There are 4 nested groupings, the coarsest first. Each group lies inside one group of the grouping before and may be the whole of it. The rows also spread widely along 9 directions, which tell nothing about the answers.
(in the rows, 128 means zero)
Some rows, each with its group in each grouping after it:
[101 115  97 134  78 103 162  74 141 111 191 141 151  74 106  86 127 114
 140 150 114 174 152]
vefe k655 k495 felet
[103  89  78 153 127  81 130 104  82 101 200 152 147 115 122  79 165 134
 121 167 113 230 164]
kopi k135 k541 Ladub
[110 133 109  89 133 176 183 103 121 101 146 129 145 157 135 156 121 142
 144 132 190  95 138]
vefe k96 k673 bato
[111 137 101  90 125 178 176 147 107 117 127 136 137 168 123 117 146 170
 152 130 153 140 110]
kopi k788 k829 Vut
[125  96  92 149 173  48 146 126  96  89 134 175  91 141 130 173 151 102
 107 119 145 123 176]
vefe k536 k583 mene
[133 114 146 131  91 100 175  75 135 140 153 144 134 134 150 124 126  98
 116 136 149 121 141]
vefe k934 k526 Fuvim
[ 67 138 114 127  76 149 136  89 133 127 174  95 139  94  95  86 112 114
 141 166 103 186 125]
kopi k303 k863 rosid
[106 149 178  27 106 228 157 101 150 116 128  81 164 179 164 187 104 122
 155 151 219  59 116]
kopi k135 k42 rumiv
[ 39 155 117 135 158 154 176 113  94 115 162 126 147 162 117 141 119 122
  98 129 143 122  96]
kopi k788 k829 toz
[135 116 104  73 125 138 131 117 115  86 150 131 117 139 120 152 146 136
 168 156 193 131 162]
kopi k788 k265 Vis
[ 88 131 148 113  87 178 138 126 144 140 149  74 171  92 145  81 107 138
 137 150  72 161 108]
kopi k135 k815 nafo
[ 68 100 131 132 117 152 117  79  52 113 247 104 158 160 122  71 124 103
  96 211 198 190 110]
kopi k135 k541 zuv
[118  92  72 129 167  90 141 112  94  74 154 143 118 114 132 156 142 142
 133 138 151 141 194]
vefe k96 k673 Peg
[122 127 121 116 109 137 148 146 102 131 144 152 103 169 109  94 141 115
 132 146 137 184 106]
kopi k135 k42 Nese
[123 120 104 104 110  86 165  71 150  98 148 151 124 116 131 161 127 101
 146 139 154 125 177]
vefe k934 k526 Gifi
[ 74 129  99 135 128 150 168 122 124 117 115 101 112 116 112 174 130 174
 148 118 106 102 152]
kopi k788 k265 nef
[ 18 143 117 143 106 144 168  70 156 124 152  77 146  68 113 143  75 120
 119 125  76 103 137]
vefe k536 k389 Rovo
[142 112 130  82  85 214 169 129 120 137 124  99 171 161 159 117 146 199
 164 144 164 126 122]
kopi k303 k863 kog
[132 162 189  48  92 178 116 127 179 108 116  99  82 135 117 143  84  53
 154 148 180  73  92]
vefe k655 k495 nom
[120  97 138 145  58 110 170  73 144 145 166 115 159  75 139 101 128 133
 129 139 109 129 157]
vefe k655 k495 felet
[156  72 167 117  86 102 107 105 101 137 164 110 135 124 161 108 147 113
 120 172 165 156 158]
kopi k135 k42 Nese
[133 113 135 149 176  90 154 177 108 125  88 160 104 168 156 167 157 123
 104 103  97 121 131]
kopi k135 k815 nafo
[170 105 150  90  83 169 132 165 135 146  90 101 109 145 144 117 141 157
 168 140 120 134 127]
kopi k135 k815 nafo
[142 130 167 110 112 142 163 132 131 132 140 145 141 146 157  96 123 101
 111 130 142 117  91]
vefe k655 k495 nom
[ 96 122  68 111 139 137 149 134 116  84 156 133  99 123  89 116 125 134
 150 139 133 158 133]
vefe k655 k495 felet
[177  72 162 146  89  79 113 124  88 148 125 136  73 164 130 130 162 103
 120 160 174 141 153]
kopi k303 k863 rosid
[128 105 168 158 136  96 139 146 123 136 110 120  97 122 149 133 120 103
  94 114 102  94 120]
vefe k655 k495 nom
[ 89 167 140 143  79 143 191 106 167 150 128 135 141  91 121  87 100 105
 129 117  57 139 109]
vefe k96 k673 Peg
[ 87 148  94 122 233 106 120 182  90  67 131 163 107 161 132 147 141  99
 103 128 117 165 105]
kopi k303 k863 kog
[107 167 136  41 110 163 126 115 207  86 134  97 170  50 160 120  90  86
 167 138  92 121 130]
vefe k536 k583 mene
[121 128 141  86  94 142 116 137 156 121 116  88 135  73 140 108 125 134
 161 142  92 140 138]
kopi k788 k829 Vut
[163 109 118 108 123 104 172 123 120 115 140 181 147 150 164 121 154 119
 125 126 156 133 143]
vefe k536 k583 mene

New rows, each followed by its group in each grouping:
[148 107 162  97 107 136 130 135 118 131 125 111 140 131 164 121 143 135
 134 144 155 117 130]
kopi k788 k829 Vut
[137  87 102 140 181 111 167 171  93 114  83 144 118 174 165 192 170 182
 125 101 121 107 164]
kopi k135 k815 nafo
[165 114  98 102 180 142 170 196  91 108 116 183 161 191 178 105 176 167
 129 118 121 176 108]
kopi k135 k815 nafo
[109 137 145 127  56 136 177  87 132 147 121 128  71 161  77 172 130 117
 156 137 177  86 144]
kopi k788 k265 Vis
[112 118  96 138 137 106 102 163  95 108 137 132  71 129  90  89 137 106
 133 157  98 209 119]
kopi k303 k863 rosid
[164  63  83 124 149 110 115 181  83 104 105 116  72 133 135 126 151 171
 146 131 128 143 165]
vefe k536 k583 mene
[ 92 128 152  99 143 176 123 164 125 126  98  71 112 141 145 151 105 135
 129 131 107 108 112]
kopi k135 k42 rumiv
[108 105 132 166 128 106 135 144  81 138 129 135  60 177 104 132 145 111
 110 147 128 147 125]
kopi k135 k541 zuv
[158 140 141  95  88 134 164 146 161 135 100 155 114 128 141 108 128 104
 150 118 105 126 113]
vefe k536 k583 mene
[120 128 136 135  96 133 171 136 149 145 100 127 125 126 142 130 146 145
 144 117  71 137 135]
kopi k135 k541 Ladub
[ 85 140 177 151  96 145 155 143 122 172  98 105  72 168 103 138 106  99
 110 123 101 110  92]
kopi k135 k42 rumiv
[106  82 107 177 115  86 108 130 107 125 123  84  62  68 103 125 115 137
 129 139  75 142 183]
vefe k96 k673 Peg
[109  73 115 172 145 109 117 148  76 127 131  88 122 114 146 124 147 174
 110 140  97 154 154]
kopi k303 k863 kog
[130  93 113 116  94 149 143 127 132 127 135  98 168  91 166  98 153 183
 158 148  79 168 161]
kopi k135 k541 zuv
[126 101  88 117 119 136 145 115 104 101 149 123 106 130 111 130 132 145
 151 147 163 137 163]
vefe k96 k673 bato
[121 125 168 135  32 167 182 105 150 175 131 106 122 124 115  84 107 130
 136 129 113 112  99]
vefe k655 k495 nom
[160 125 184 125  38 147 152 143 145 183  88 122  76 162 112 111 132 108
 149 136 116 124 104]
kopi k135 k815 nafo
[116 108 148 114 130 157 115 142  74 120 154  98  94 169 117 123 125 125
 123 165 192 123 110]
kopi k788 k265 Vis
[135 105 113 122  65 111 120  95 140 120 147 106  94  74  97 106 118 114
 164 157 125 153 173]
vefe k96 k673 bato
[164 150 153  94  84 149 195 135 160 150  91 170 142 150 157 138 155 140
 157 108 123 104 116]
kopi k788 k265 nef
[108 144 181 132 114 116 100 143 133 134 112 107  67 131 110 135 110  62
 116 146 117 124 102]
kopi k303 k863 kog
[149  96 147 102 149 132 115 151  79 112 141 130 111 190 149 137 146 115
 119 159 193 134 123]
kopi k135 k815 nafo
[ 92 155 111  85 120 168 147 126 148 104 141 115 156  95 133 119 122 141
 160 138 100 145 121]
kopi k788 k265 nef
[143  76 122 123 100 133 125 123 108 129 142  94 156 102 163 102 151 170
 142 157 118 166 160]
kopi k303 k863 rosid
[136  86 142 144 136 105 116 140  87 118 160 124 111 131 141  89 127 110
  98 147 139 145 119]
vefe k655 k495 nom
[ 57 124 108 121  76 179 132  92 102 121 175  79  80 151  60 122 111 125
 157 184 166 155 132]
kopi k135 k541 zuv
[144 163 125  79 143 132 171 131 147  94 114 185 100 172 123 162 130  78
 147 120 178 100 121]
vefe k96 k673 bato
[121 128 162 114 172 113 146 154 111 116 106 137 131 156 171 166 144 115
 102 115 145  88 121]
kopi k788 k829 Vut
[101 142 100 100 116 144 170 110 126 105 173 153 156 132 127  90 121 109
 132 142 139 160 114]
vefe k536 k583 mene
[124 120  56 125 188  61 170 109 115  61 155 205 144 119 137 160 161 118
 128 117 139 155 187]
vefe k96 k673 bato
[120 151 144  94  89 165 187 117 151 135 113 140 112 164 126 148 114 108
 142 120 159  84 111]
vefe k536 k583 mene
[148  85 112 135 184 104 101 199  90 110 110 105  97 116 170  87 125 143
 111 133  71 169 121]
vefe k934 k526 Gifi
[ 96 172 152 125 141 140 182 141 148 134 110 158 152 148 154 130 130  94
 108 111  85 132  84]
kopi k303 k863 rosid
[113 139  99 129 123 106 158 130 111 113 139 172  95 146  96 130 148 117
 141 134 129 158 129]
kopi k788 k265 nef
[ 76 141 118  81  72 159 167  63 152 112 157 114 125 134  92 173 118 115
 166 155 179 121 161]
kopi k135 k42 Nese
[ 50 142 118 183 121 114 184 115 124 142 145 135 141 119 120 111 132 127
 101 119  44 165 119]
kopi k135 k541 Ladub
[110 150 152 130 163 112 140 160 110 117 129 153 111 146 138 122 129  88
 104 127 114 131  93]
kopi k788 k265 Vis
[103 117 129 135 120 104 118 138 102 124 140 127  74 141  98 120 129  94
 122 152 125 169 130]
kopi k135 k42 Nese
[121 110 112  80 148 165 157 142 130 102 122 113 181 125 184 147 146 177
 147 127 123 133 152]
kopi k135 k42 Nese
[122 150 160 119  93 105 129 126 151 137 129 148  81 122 109  89  99  43
 119 138 104 142  90]
vefe k536 k389 Rovo
[146 113 114 120  93 104 129 123 124 121 141 149 123 117 120  98 155 125
 150 152 118 188 146]
kopi k303 k863 kog
[ 40 175 105  96 145 138 168  67 154  80 170 122 113 128  94 168  83  66
 129 140 155 113 125]
vefe k934 k526 Fuvim
[151 117 178  94 118 140 108 160 123 134  91  98  90 144 154 147 130 112
 135 137 151  90 116]
kopi k788 k829 toz
[ 85 104 109 130  84 127 147  76 126 121 180  95 152  79 127 105 111 132
 132 153 123 141 161]
vefe k536 k583 mene
[156 132 177 176  77  68 184 135 131 185 111 202 114 164 135  94 159  79
  98 115  78 162  99]
kopi k135 k815 nafo
[ 79 160 135 107 147 118 113 148 144 106 131 126 108 111 113 119 106  70
 124 138  75 170 108]
kopi k135 k42 rumiv
[148 104 163 115 137 135  92 177  95 129  94 100  54 172 131 141 134 104
 125 151 155 123 110]
kopi k303 k863 rosid
[113 106  59  91 165 111 116 127 113  65 159 121 116 104 128 115 122 132
 150 154 129 182 160]
vefe k934 k526 Gifi
[ 89 108 106 126 126 130 154  99  84 114 165 124 138 153 122 142 143 143
 123 148 177 129 144]
kopi k788 k829 toz
[133  97  95  95 145 156 109 171 104  88 139  99  94 119 120  99 123 147
 150 149 134 152 123]
vefe k655 k495 felet
[131 117  88  83 162 115 144 133 117  82 143 155 183 114 171 128 163 151
 144 130 131 160 154]
kopi k788 k829 toz
[130 126 111  87 118 162 167 110 113 114 167 139 131 171 135  95 122 121
 138 150 180 151 106]
vefe k934 k526 Fuvim
[136  70  88  82 156 115  81 128  88  70 164  92 151  93 160 131 155 162
 151 169 167 159 187]
kopi k788 k829 toz
[147  90 111 147 185  91 171 132  60 103 148 183 131 186 168 151 159 136
  91 126 188 117 154]
vefe k96 k673 Peg
[120 107 151  81 110 204 128 139 117 115 123  64  86 161 121 149  97 140
 147 148 197  69 112]
vefe k655 k495 nom
[114 115 125 109 131 158 105 162 111 114 141  94 121 118 142  83 129 133
 141 162  93 180 114]
kopi k135 k541 zuv
[ 76 173 140 120  80 163 182  99 118 139 155 147  84 187  61 131 113  87
 137 147 181 121  85]
kopi k788 k265 Vis
[ 91 131  88 123 121 160 195 118 107 117 130 135 119 162 102 163 143 177
 154 122 155 114 144]
kopi k788 k265 Vis
[156  65  93 177 188  20 130 156  90  95 140 177 135  89 172 108 169 134
  90 111  71 176 174]
vefe k655 k495 nom
[176  80 127 117 153  74  63 177 111  98 119 119 117  79 172 102 158 126
 135 152  85 188 162]
kopi k303 k863 kog
[ 67 160 140 137  47 177 168  97 139 161 157 106 129 125  84  76 107 118
 140 152 100 169  87]
kopi k303 k863 kog
[159  80 126 167 134 106 150 174  64 149 130 164 115 180 157  76 176 153
 104 139 104 187 115]
kopi k135 k541 zuv
[113 129 122 105 107 162 159 112 140 118 152 108 168  88 156  93 111 142
 143 141 107 142 136]
vefe k96 k673 Peg
[175  94 166 103 108 141 116 167  72 144 137 141  87 205 138  89 148 108
 118 164 189 162  96]
kopi k135 k42 Nese
[ 93 117 143 159 140 156 187 154  93 154 113 121 135 182 148 141 136 161
  98 114 110 113 102]
kopi k135 k815 nafo
[142 151 171  66 110 169 171 130 139 129  98 142 130 187 157 171 139 114
 145 123 193  68 105]
kopi k788 k829 toz
[102 124 169 143  27 172 197  80 146 185 138 103 157 135 140 107 131 150
 140 142 106 119 124]
kopi k135 k541 zuv
[106 132 164  88 145 151 115 141 134 106 116  92 111 146 143 177 113  96
 132 145 152  92 123]
kopi k135 k815 nafo
[ 88 124 134  85 125 177 134 101 120  92 176  87 136 132 125 131  96 113
 131 157 189 104 117]
vefe k655 k495 nom
[121  87  73 146 171  85 170 134 107 102 127 160 155 111 168 131 151 166
 115 106  87 146 166]
vefe k536 k389 Rovo
[ 64 153 116  95 148 153 153 127 146  98 132 115 144 115 131 154 114 118
 135 128 100 137 129]
kopi k135 k42 Nese
[148  99 106 125 191  79 137 163  72  96 125 178 121 171 162 149 177 131
 109 122 156 142 143]
kopi k788 k829 toz
[115 115 131 143  47 148 214  97 131 176 136 140 166 138 137 100 148 170
 137 124  98 155 136]
kopi k135 k42 Nese
[160 125 112 104 124 114 180 126 123 106 159 200 160 150 150  83 153 115
 128 127 146 165 115]
vefe k655 k495 nom
[143 150 123 105 131  62 134 130 126 102 133 206  92 151 109 131 158  53
 131 135 149 164 128]
kopi k788 k829 toz
[148 141 171 114  38 165 173 114 151 168 119 127 105 137 119  85 109 109
 150 140 129 121 104]
vefe k96 k673 Peg
[140  93 167 134 133 116 125 141  94 125 124 116  69 169 132 148 122 100
 102 137 183  81 120]
vefe k655 k495 nom
[192  46 149 132  65  81 124 108 121 147  95 111  86 131 144 186 171 156
 160 144 164 100 218]
kopi k135 k815 nafo
[ 79 129 164 155 112 149 180 105  93 143 149 123  81 199  96 151 103  94
  88 131 195  69  91]
vefe k655 k495 nom
[172 125 176 106 113 125 140 143 139 135 108 140 120 128 172 114 124  95
 127 132 129 108 121]
vefe k96 k673 Peg
[141 115 103  97  93 117 142 115 125 116 163 148 179  96 148  68 158 142
 154 149 113 197 140]
kopi k788 k829 toz
[135 108 130 164 102  57 121 101 105 127 199 163 139  82 128  35 131  67
  96 164 100 214 132]
vefe k96 k673 bato
[ 77 144 118 125 154 178 189 146 122 115 122 120 126 158 126 138 108 145
 117 104 120  96  92]
vefe k655 k495 nom
[ 95 163 229 124 154 166 160 166 109 160 113 131 120 211 171 136 105  61
  61 123 142  84  34]
kopi k135 k42 Nese
[ 44 154 104 114 127 174 169  83 117  97 178 103 126 132  94 139  86 112
 130 151 162 116 127]
vefe k96 k673 Peg
[143 141 172 127  39 113 159 104 160 163 124 153 100 140 113 101 141  80
 145 144 110 152 118]
kopi k135 k541 Ladub
[ 82 120 135 143  81 162 155 128 112 157 113  77  98 133 105 129 120 159
 137 132 113 111 119]
kopi k788 k829 toz
[ 87 109 140 146 127 147 164 119  92 136 152 104 130 153 141 128 111 129
  94 135 150 100 112]
vefe k536 k583 mene
[ 52 125 113 146 116 117 103 101 125 105 149  72  91  81  83 149 106 111
 137 158 103 147 157]
kopi k303 k863 kog
[154 136 175 103  62 153 156 120 137 147 150 147 113 159 120  71 116  81
 129 148 164 134  78]
vefe k655 k495 nom
[103 150 152 103  66 140 157  74 150 134 173 129 163 100 131 106 123 101
 144 156 136 140 124]
kopi k788 k265 nef
[ 84 141 125 139 136  68 136 114 148 108 103 133  83  97 108 191 131  90
 131 114  95 106 165]
kopi k788 k829 toz
[112 143 177 107  95 151 145 120 154 132 132 107 105 122 125 123  97  76
 123 138 135  92  94]
vefe k655 k495 felet
[116  99  67 143 110  73 133 121 132 104 142 135 109  60 108 101 136 134
 148 132  65 185 181]
vefe k536 k583 mene
[107 141 143 102  95 128 150 100 156 116 119 128  96 143 115 178 134  98
 154 139 145 107 151]
kopi k135 k541 Ladub
